The same things were measured in two ways. Each way mixes the same 11 hidden numbers, adds some noise and spreads widely along 7 directions of its own, which tell nothing about the thing.
In the rows, zero is written as 128.
Some things both ways: the first way, then the second way.
[ 90 134 155 126 162 117 131 101 126 109 156 208 127 114 150 128 104 118
 110 138 143 115 135 124 117]
[146 115 116 120 129  80 125 181 140 171 106 130 111  81 193 134 164 104
 130 125 145  81  71 178 188 163]

[ 84 165 149  95 196  98 159 117 125 101 204 184 120 175 179  84 130 145
 156 177 161  97 142 122 114]
[104 162 158 179  86 130 156  51 116 145 106 139  95  85 110 152 135  92
 129 115 113 181 171 188 152 161]

[149 113 156 121 157 112 131 171  92 104  85 125  83 180 135  95 137 115
 137 158 154 125 146 174 135]
[117 135 159 197  87 143 144  79  97 107 107 130 109 147  86 139 127  95
 137 139 136 151 142 131 129 127]

[139 129 127 124 144  98 157 142 121  55 121 158  46 159 114  89 157 135
 160 138 148  82 113 154 168]
[166 174 140 203 134 179 156 108 119 155 159 164 128 134 123 134 127 182
 108 105 102 116 135 108  94  78]

[129  94 144 159 170  98 114 144 139 119 152 162 164  77 120  95 102 196
 100 134 111 120 112 130  89]
[122 107  97 142 139 132  98 136 154 121 116 128 149 127 177 117 100 119
 116  98 129 133 122  94 146  66]

[ 94  99 139 175 137  98 111 120 127 143 151 179 187  69  93 113  47 112
  93 142 130  84 118 130  94]
[122 136 169 141  76 131 118 111 157 115  92 134 102 117 111 188 100  88
 110 133 142 195 135 158 149 126]

[146 154 141 100 122 137 110 132 154 100 189 114 122 195 133 115 179 173
 165 100 157 147 124 119 119]
[136 152 117 166 113 135 154 125 124 109 111  79 145 161 138 160 140 159
 186 126  35 167  87 154 162 123]

[117 114 142 134  98 128 128  90  91 148  95 148  98 108 134 133  97 103
 141 113  97 142 142 165 134]
[143 105 155 199 177 130 116  99 153 102 120 130 100 121  91 104 147 128
 130 111 124 128  88 124 122 133]

[182  84 178 133 133 171 157 175 138 168  41 118  63 111 143 118 145 151
 137 138 125 159 121 138 136]
[111 155 164 144 109  78 156  99 100 145  94 102  97 115  75 125 145  85
 162 137 145 158 128 173 164 174]

[130 146 107 119  78 105 139 134 182  88 131 132 140  92 146 142 160 172
  59 122 157  92 120  58 130]
[136 193 150 151  97  91 145 101 131 169  63 119 121  73 128 137  98  65
 134 141 149 199 122 174 158 162]

[112 153 147 109 119  98  93  72 145 124 193 139 147 113 143 132  86 159
 118 140 114 118 137 114 122]
[149 167 143 119 133  97 144 150 142 122  91  95 151 117 121 144  80 112
 154  97 116 191 138 133 162 162]

[140 104 153 128 128 136 134 125 143 112 111 143 100 112 117 113 140 153
 130 119 119 120 117 133 154]
[155 161 124 174 125 111 147 120 123 116 147 126 127 134 102 133 143 186
 183  98  59 143 102 130 126  87]

[126 166 156  71  90 143 155 126 118 138 162 115 111 140 115  83 130 122
 159 125 150  78 102 118 148]
[137 158 162 172 141 139 117  62 141 113  85 119  88 109  84 147 139 122
 139 129 130 190 134 109  98 117]

[162  89 131 160  76 135 142 112 142 112 106 169  77  72 109 125  96 179
 134 131 126 136 104 171 175]
[153 115 157 115 146 138 116 143 133 177  72 113 109 135 146 104 106 102
  98 100 193 116 174 139 140 160]

[139 146 128  82  58  57 122  51 134 113 140  68 121 132 120 157 101 122
  80 135 102 116 150 125 135]
[ 63 164 130 186 124 151 138  73 123 121  71  91 143 130 120 119 146  44
 109 151 156 147 131  96 137 131]

[100 117 154  75 116 137 201 132 112 190 119 166 126 165 149  93 120 101
 122 146 159 134 120 155  84]
[101  87 111 137 148 149  90  83 127 182  72 129  72 118 162  91 169  66
  74 154 152 122 116 115 132 106]

[172 135  96 185  79 112  92 124 127 102 166  79 164  76  91 167  89 175
 186 107 110 176 156 182 157]
[163 142 165 132 118 153 120  98 136 176  98 161 117 172  45  96  71 101
  73 125 117 206 129 119  97 101]

[155  90 175 142 183 103 207 163 148 151  75 149  80 101 119 111 133 109
 101 153 133  99  92  92  88]
[141 170 124 144 140  96 161 200 144 141 139 102 178 135 127 118  97 141
 124  85 153  92 128 103 154 130]

[102 105 186 169 165 163 167 152 127 101 149 173 156 102  98  61 149 129
 150 122  92  76  91 121 142]
[161 158 145 123  85 107 123 122 126 181  85 166 117 113 120 125 175 132
 128 120  73 143 104 174 110 121]

[138 153 167  93  91 106 141  69 100  81 155  93  97 165 100 120 108 118
 118 125 107 109 131 174 155]
[120  93 128 182 185 167 103  52 134 144 118 145 104 119 120 100  90 113
 110 126 162 172 111  95 127 104]

[113  89 182 157 163 136 148 134 129 161 110 168 128 120 141  89 120 124
 142 143  77 130 116 136  96]
[112 152 152 134  86 135 152  89 108 152 107 133  92 109 137 160 153  75
 139 120 145 144 168 176 165 167]

[ 86 101  99 104 101 155 136 121 159 136 124 187 120 123 118 115 124 136
 111 114 210  75 123 108 154]
[150 130 145 127  99 137 143 116 123 137 116 126  74 120 123 187 172 152
 148 117 120 125 146 133 141 150]

[140 138 200 138 195 123 142 133  97 124 126 114  82 170 120 102 115  94
 135 143 118  98 128 127  93]
[126 137 153 164 176 120 134 138 123 152 117 139 175 140  88 112  91 140
 102 128 109 161  83 106 121 132]

[ 86  83 116 167 124 148 131  93 150 195 136 174 155 109 157 127 106 156
 134 112 123 143 141 110  77]
[ 75  63 146 171 194 167  87  36 169 114  87 120 103 115 109 117 129 104
 102 102 116 186 129 143 138 152]

[139 134 164 117 135 108 130 117 170  94 164 135 141 143 107 143 134 121
  94 132 153 113 121  99 120]
[118  97 136 170 158 184 125  79 130  99 127  87 140 162 138 147  54 125
 170 114 181 168 137 105 172 125]

[140 106 170 145 133 126 190 139 136 140 114 143 105 142 130 108 127 103
 175 168 104 142 126 163 136]
[128 177 143 158  65 121 158  98 117 173 109 127 115 137 100 128 155 120
 133 124  75 154 129 193 136 117]

[132 121 106 167 100 100  88  83 129  61 160 139 120  91 106 130 105 196
 136 101  92 124 132 165 161]
[165 133 115 110 116 145 136 145 125 201 139 177 105 102 189 142 126 124
  89 107 143 102 147 127 148 121]

[137 121  89  95  25  96 114  63 146  92 111  95 100 143 114 166 139 134
  80 104 155 114 150 124 170]
[116 120 136 148 113 162 119  70 105 160 102 148  82  96 175 160 134  93
 119 132 191 132 169 125 143 127]

[114 132  93 109  26  88 132  66 124  77 140 129 136 135  98 145 125 120
  80  92 133 112 130 154 145]
[148 121 129 186 115 157 108  64 145 149 110 158  65  94 158 143 120  96
 107 141 133 173 107 153 138  89]

[109  93 162 147 118 113 127  84 123 157 122 155 148  63  98 126  59 102
 110 138  90 105 125 139 133]
[128 159 186 164 110 124 141  92 138  87 103 108 115 149  45 148 115 106
 154 109 124 189 154 133 119 141]

Other things, the second way, with their names:
<467>: [101 102 134 171 176 131 109  73 130 127 101 112 112 133  92 117 134 114
 133 154 105 184  63 113 134 116]
<403>: [151 151 154 141 145 134 134  66 142 144  83 128  80 101  99 122 105  56
 126 127 136 215 136 133 144 177]
<202>: [160 117 126 123 121 151 150 122 102 156 105  93 117 173 107 114  56 116
 136 100 177 149 182  93 157 151]
<92>: [112  88 107 173 137 118 146 150 125  89 134  82 134 145 141 130 181 137
 176 100 152  40  99 109 177 163]
<423>: [151 160 134 175 142 124 143 141 133 132 152 136 142 130 129 137 112 149
 139 117  95 142  87 132 140  90]
<6>: [156 143 113 116 110  97 142 184 156 127 117 116 141 121 159 137 127 111
 145  91 131 108 109 125 172 147]
<393>: [138 145 142 146 137 114 144  94 118  93 105  92  86  96 121 177 162 121
 206 122 165 140 138 105 155 176]
<354>: [ 96 161 153 149  96  96 147 158 145 135  61  81 150 132 105 122 191 111
 115 101 108  94 141 171 137 176]
<239>: [171 166 141 139 153 110 124 108 136 171  87 153 125  98 103 106  92 107
 113 122 103 205 106 115 113 130]
<9>: [ 94  97 146 177 135 145  98  54 149 108 117 144  88  90 133 148 108  83
 119 119 189 164 139 132 149 114]
<306>: [146 134 142 128 113 126 146 168 124 133 107 103 150 150 146 152 148 171
 162  93  89 107 131 156 155 155]
<79>: [ 96 124 152 199 147 137 115  43 133 131 153 152  99  85 114 162  93 117
 138 145 172 188  94 151 155  89]
<193>: [114 125  98 153 156 170 158 118 131 146 117  99 159 143 157 110 131 104
 130  97 157  91 126  92 167 176]
<453>: [166 152 143 173 138 133 170 135 125 112 107  99 133 149  93 112 125  93
 152 118 151 120 101  89 145 196]
<141>: [146 146 150 127  93 150 157 138 125 146 161 143  94 149 110 150  96 101
  95  90 206 105 212 100 144 117]
<435>: [137 101 142 173 178 159 113  80 124 135 130 143  90 120 129 117 119 122
 117 119 168 134 132  96 124 115]
<486>: [147  93 106 136 107 103 143 147 139 118 144 114  89 108 155 163 148 131
 163 102 139  99 105 141 193 159]
<260>: [156 104 115 154 129 133 120 126 149 105 132 127 131 142 134 124 139 163
 172  81  91 119  98 128 141 110]
<48>: [148 103 139 171 137 144 132 130 148  74 147 119 118 115 153 157  91 146
 160  67 196  99 177 101 159 137]
<194>: [191 148 124 129 106 109 154 173 127 154 129 130 112 130 130 136 124 156
 135  95 112 111 136 123 140 131]
<292>: [187 163 129 129  99 105 174 205 139 148 123 118 139 138 141 135 133 136
 131  84 110  90 128 140 161 166]
<133>: [140 143 118 130 131 178 148 117 123 156 139 139 135 145 155 153 129 158
 133  94 100 130 154 109 136 123]
<163>: [153 153 179 109 116 153 156 151 105 181  95 130 156 184  76 108 114 141
 103  83 152 109 198 121 105 164]
<384>: [122 125 152 129 144 191 137 103 120 166 120 152 111 132 150 127 138  98
  91  86 200  89 212 101 124 157]
<117>: [154 101 111 168 123 113 114 140 145  72 144 134 131  90 179 167  97 153
 177  85 152 118 118 108 163 104]
<262>: [138 107 115 191 137 157 102  82 131 147 140 164 112 114 151 130 132 186
 129 112 100 127  97 128 111  44]
<221>: [145  98 114 203 134 119 106  65 160  93 107 132  83  67 171 141 120  90
 166 122 134 175  68 161 173 135]
<91>: [ 59 147 145 178 131 109 111  78 173 105  47  89 139  90 127 108 141  37
 100 116 140 171 136 157 148 152]
<489>: [160 122 120 147 141 126 135 132 153 139 137 145 137 133  97 105  92 161
 108  69  68 158 127 122 130 115]
<459>: [ 90  76 125 166 168 161 106 107 109 128 101 115 153 175 118  87 176 144
 126 126 107  89  94  95 114 108]
<380>: [164 164 127 133 157 140 148 168 112 137 136  96 152 139 165 149  52 133
 154 109 191 135 157  73 161 124]
<340>: [127 121 124 176 154 109 133 153 179  88 140  90 119 132  97 137 149 148
 131 100 142  97  83 103 153 131]
<303>: [123 134 128 113 119 137 149 168 122 124 106 107 135 163 129 136 178 100
 118 111 136  79 146  74 136 155]
<472>: [ 86 129 121 112 103 159 125 110 120 173 139 141 110 133 167 170 132 108
 102 139 146 136 145 134 161  84]
<314>: [ 97 138 181 193 144 173 109  65 116 118  80 141 163 141  88 132 106 134
 114 128 141 174 138 111  84 113]
<207>: [116 138 151 130  96  87 136 132 117 157 124 159 111 107  97 151 135  83
 115 148 152 142  94 142 157 134]
<42>: [173 106 147 105 154 158 104 181 117 167 116 139 132 186 135 136 150 191
 117 124 132  82 108  85  96  89]
<95>: [102  58 137 109 174 186  74  78 121 185  73 166  96 146 138  94 165  86
  66 144 162 124 117  91 102 118]
<437>: [158 177 118  96 106 103 155 184 126 186 105 133 143 112 162 138 139 112
 120 110 141 102 123 120 156 157]

Some of these things the first way, each followed by its name:
[153 110 191 150 165 115 114 137  85 156  76 102  94 127 120 127  60  77
 154 174  98 139 163 186 134]
<207>
[129 123 101 134  63 107 161  59 153 133 152 125 120  84 128 161 112 147
 123 122 137 117 132  97 150]
<354>
[130 126 177 147 100  94 111  71 108 116 115 108 101 131 112 130  70  70
 113 163  87  89 146 141 154]
<314>
[125  84 147 200 147 123 129 107 154 122 126 188 124  44 114 137  64 143
 149 162 103 120 130 147 167]
<163>
[115 116 232 146 220 143 140 133  95  95 133 183 103 108 117  65  97 135
 117 148  82  89 101 158 126]
<92>
[123 151 162 117 147 136 119 167  95  79 137 151 110 183 161  69 167 155
 148 136 126 124 130 158 128]
<221>
[137  93  95 148 112 102 116  91 142  99 124 139  85 113 122 137 123 165
 171 125 128 130 148 151 181]
<384>
[159 168  81 118  93 113  56 147 125  88 116  91  95 148 180 171 153 176
 184 123 155 183 201 156 174]
<453>
[122 126 134 156  88 149  93  93 111 184 152  98 177 112 132 154  94 129
 188  98  84 189 167 159 115]
<95>
[107  83 140 121 138 154 138 148 157 162  85 163 134 118 125 125 134 131
  64 103 173 106 122  91  91]
<467>
[100 189 157  62 112 135  67  84 130 130 183 155 122  97 171 123  73 158
 145 150 137 107 152 124 173]
<393>
[148 153 128  89 146  97 130 141 104 131 139 139  71 171 174 123 120 124
 190 177 184 149 163 155 145]
<48>
[113 111 151 100 180 126 135 111 128  95 147 162 102 174 128 120 135 126
 129 140 190 114 149 140 154]
<459>
[158  81 123 173 126 108 106 137 151 120  81 145 100  85 117 144 134 160
 116 101 105 144 121 122 115]
<423>
[129 143 105  94 109  89 175 117 148 151 167 106 143 141 167 125 168 160
 127 132 162 126 133  66  88]
<91>
[135 135 133 148 169 103 128 151 170  75 151 157 139  67 109 143 135 163
  75 111 166  85 110  65 115]
<79>
[ 88 115 102  94  90  93 109  59 131 198 136 122 163 124 147 172  81  88
 127 124 137 149 181 122 105]
<303>
[133 118  94 118 101 123  98  86 166  80 162 152  95 151 125 156 142 167
 144 113 197 126 149 124 187]
<306>
[106 121 146 172 152 129  89 113 136  93 181 176 176  76 130 121 102 174
 153 125  95 139 140 147 146]
<260>
